The rows come from 4 hidden closed curves, with some noise, and rows from the same curve form a group. Each curve winds through 4 dimensions. The rows are also pushed far along 3 directions, which tell nothing about the answers.
In the rows, 128 means zero.
Known rows, each followed by its group:
108,81,123,102,148,111,122,106,164,152,130,155,143  Q_655
108,125,128,125,112,126,130,153,111,120,126,111,108  Q_543
90,114,141,110,140,131,143,120,162,106,124,142,122  Q_30
116,132,124,125,128,115,133,146,122,126,129,147,116  Q_655
110,71,118,119,190,82,114,98,139,111,147,114,33  Q_655
139,117,131,142,124,111,114,145,123,95,145,125,112  Q_543
148,144,135,149,100,140,120,130,103,116,123,104,129  Q_543
122,117,126,118,141,138,129,96,143,126,135,103,109  Q_30
176,91,133,169,168,73,76,138,122,113,147,153,120  Q_30
138,91,129,151,143,90,100,125,134,118,134,165,117  Q_543
124,146,125,132,138,136,133,128,105,141,118,108,106  Q_543
131,108,131,115,128,120,122,97,127,110,136,96,98  Q_101
132,88,121,117,154,105,112,105,157,146,137,152,143  Q_543
149,117,129,146,162,97,107,123,122,143,123,165,133  Q_101
114,129,119,98,112,131,143,113,99,102,142,63,60  Q_655
156,118,123,160,153,99,100,136,112,132,139,133,102  Q_101
118,164,125,96,95,156,162,115,105,91,138,63,85  Q_101
136,108,119,137,159,99,114,126,117,129,139,125,83  Q_30
134,111,112,109,159,101,124,120,137,161,132,162,136  Q_655
60,97,126,83,125,136,164,102,184,138,112,190,147  Q_543
127,101,129,132,148,120,115,95,130,101,141,92,69  Q_30
129,100,130,147,142,91,109,136,139,132,128,192,138  Q_543
103,129,143,112,111,160,149,100,175,130,105,162,188  Q_30
101,115,129,118,137,128,140,108,141,115,124,129,97  Q_30
84,157,133,117,78,170,162,129,122,119,108,118,128  Q_101
134,125,120,115,119,119,127,116,106,121,140,99,95  Q_655
158,134,115,136,133,96,116,155,90,120,151,113,93  Q_655
113,107,133,123,129,128,119,115,118,100,130,70,77  Q_101
125,158,135,143,100,142,137,148,91,81,133,75,80  Q_543
138,119,131,156,116,124,107,150,126,145,122,145,153  Q_101
97,95,129,97,119,133,137,108,164,122,132,122,132  Q_30
84,105,117,89,140,124,147,125,152,132,133,126,108  Q_655
133,137,126,139,125,124,127,133,120,148,115,157,142  Q_30
149,122,117,145,167,86,109,159,117,142,144,164,119  Q_655
85,57,121,104,185,87,122,99,156,122,138,136,59  Q_101
88,157,145,112,94,171,158,140,126,130,94,119,155  Q_101

New rows, each followed by its group:
80,81,130,115,132,124,125,122,144,118,127,105,89  Q_101
115,120,144,123,125,138,133,120,149,91,129,114,128  Q_30
135,68,123,124,181,81,103,97,175,131,150,180,123  Q_543
142,120,130,140,143,128,118,105,130,117,135,105,104  Q_30
128,116,125,134,167,104,120,139,120,128,132,129,95  Q_101
99,49,107,103,156,83,119,90,166,120,162,137,64  Q_101
189,119,132,177,163,94,76,145,92,130,140,108,114  Q_101
120,133,142,135,107,137,128,134,116,84,128,98,109  Q_30
76,108,128,94,152,142,152,93,153,122,117,107,82  Q_655
134,127,138,140,133,143,122,112,143,136,116,130,153  Q_655
112,79,108,106,145,93,128,101,158,132,152,153,97  Q_101
139,116,124,154,131,110,113,128,141,166,118,203,173  Q_101
103,95,119,109,110,136,134,82,163,166,114,169,164  Q_30
132,128,113,117,147,111,132,151,131,135,148,134,123  Q_101
180,121,137,166,176,104,94,125,146,145,130,179,173  Q_30
110,136,141,125,84,153,139,115,119,87,122,84,110  Q_30
115,107,127,130,153,115,123,147,150,138,127,158,137  Q_655
160,132,109,119,174,93,120,141,103,106,171,79,54  Q_101
105,91,120,118,139,113,121,111,120,133,129,97,74  Q_543
103,137,117,101,116,137,154,143,147,142,130,153,149  Q_101
102,159,117,90,106,148,167,134,106,122,126,94,102  Q_655
122,106,138,137,124,126,113,114,128,127,116,124,127  Q_101
152,178,141,162,112,153,126,179,95,104,125,92,129  Q_655
185,180,143,166,102,149,110,163,92,110,128,97,167  Q_30
76,171,120,79,74,182,186,147,133,117,118,102,139  Q_101
165,168,124,155,149,129,115,159,65,128,133,66,80  Q_543
106,103,137,131,108,133,124,103,141,133,111,144,142  Q_101
110,158,120,98,92,151,166,125,141,143,119,167,175  Q_101
111,112,124,96,115,134,139,113,132,106,142,82,98  Q_101
88,85,136,112,101,119,133,109,177,123,121,198,169  Q_543
165,176,134,168,101,137,116,184,88,113,130,117,148  Q_655
155,139,118,140,127,131,121,126,105,136,138,83,106  Q_30
70,122,126,101,84,159,158,135,168,162,101,182,194  Q_101
183,144,144,167,137,121,97,149,119,110,133,126,159  Q_30
130,124,136,138,143,126,126,111,155,137,116,175,160  Q_30
163,139,122,148,171,108,112,135,117,126,140,126,111  Q_543
121,37,102,104,182,62,108,82,181,148,160,189,101  Q_101
54,76,124,75,79,146,153,72,172,127,118,129,127  Q_30
122,113,133,132,123,113,128,135,150,113,134,170,144  Q_543
190,128,106,148,170,79,100,146,111,137,164,141,110  Q_101
159,98,119,159,166,77,85,165,104,138,142,136,105  Q_543
171,146,129,142,171,103,112,137,99,130,133,125,120  Q_101
108,95,139,125,105,127,122,96,151,106,123,139,130  Q_30
135,118,127,135,167,102,115,122,109,114,137,103,72  Q_101
108,86,117,99,112,118,132,90,162,129,142,145,126  Q_101
134,129,140,137,115,138,119,126,124,133,109,130,159  Q_101
52,101,135,101,69,166,156,109,170,145,97,162,171  Q_101
157,120,123,147,176,100,110,118,133,146,134,161,127  Q_543
145,127,132,134,170,106,113,139,114,133,127,125,115  Q_101
139,143,127,130,91,137,130,142,123,139,121,150,176  Q_655
93,103,129,99,139,129,145,97,164,109,135,133,108  Q_543
151,198,139,147,111,157,142,153,81,120,108,105,137  Q_101
138,186,136,142,120,151,143,157,89,123,111,104,125  Q_101
84,96,127,97,123,132,143,77,139,107,127,97,68  Q_655
154,137,128,162,133,115,109,145,113,139,126,151,137  Q_101
126,152,125,136,103,147,134,173,122,143,126,136,163  Q_101
128,138,137,134,146,135,131,120,132,106,130,112,106  Q_30
106,162,120,109,92,168,158,125,116,135,118,89,122  Q_30
135,132,118,135,137,122,121,171,108,119,149,85,89  Q_101
111,95,134,125,119,115,125,108,137,118,123,149,118  Q_30
183,147,112,136,167,95,116,151,105,135,155,131,122  Q_101
133,74,126,119,148,98,106,82,150,127,136,146,121  Q_101
119,128,134,146,100,142,123,148,130,146,110,145,166  Q_101
135,116,125,134,167,105,120,133,145,144,132,165,138  Q_30
135,107,118,120,158,103,122,97,136,160,124,165,133  Q_655
177,123,131,160,145,108,98,115,133,149,127,174,166  Q_543
105,175,128,121,60,176,162,144,117,120,119,112,143  Q_101
181,115,133,184,154,97,78,161,125,180,117,202,205  Q_101
166,83,111,157,186,71,78,161,127,143,165,133,98  Q_101
119,195,130,117,96,180,161,152,101,143,105,96,152  Q_543
106,172,146,123,82,189,157,122,131,120,97,107,165  Q_655
85,120,140,107,107,165,150,95,154,118,111,103,124  Q_655
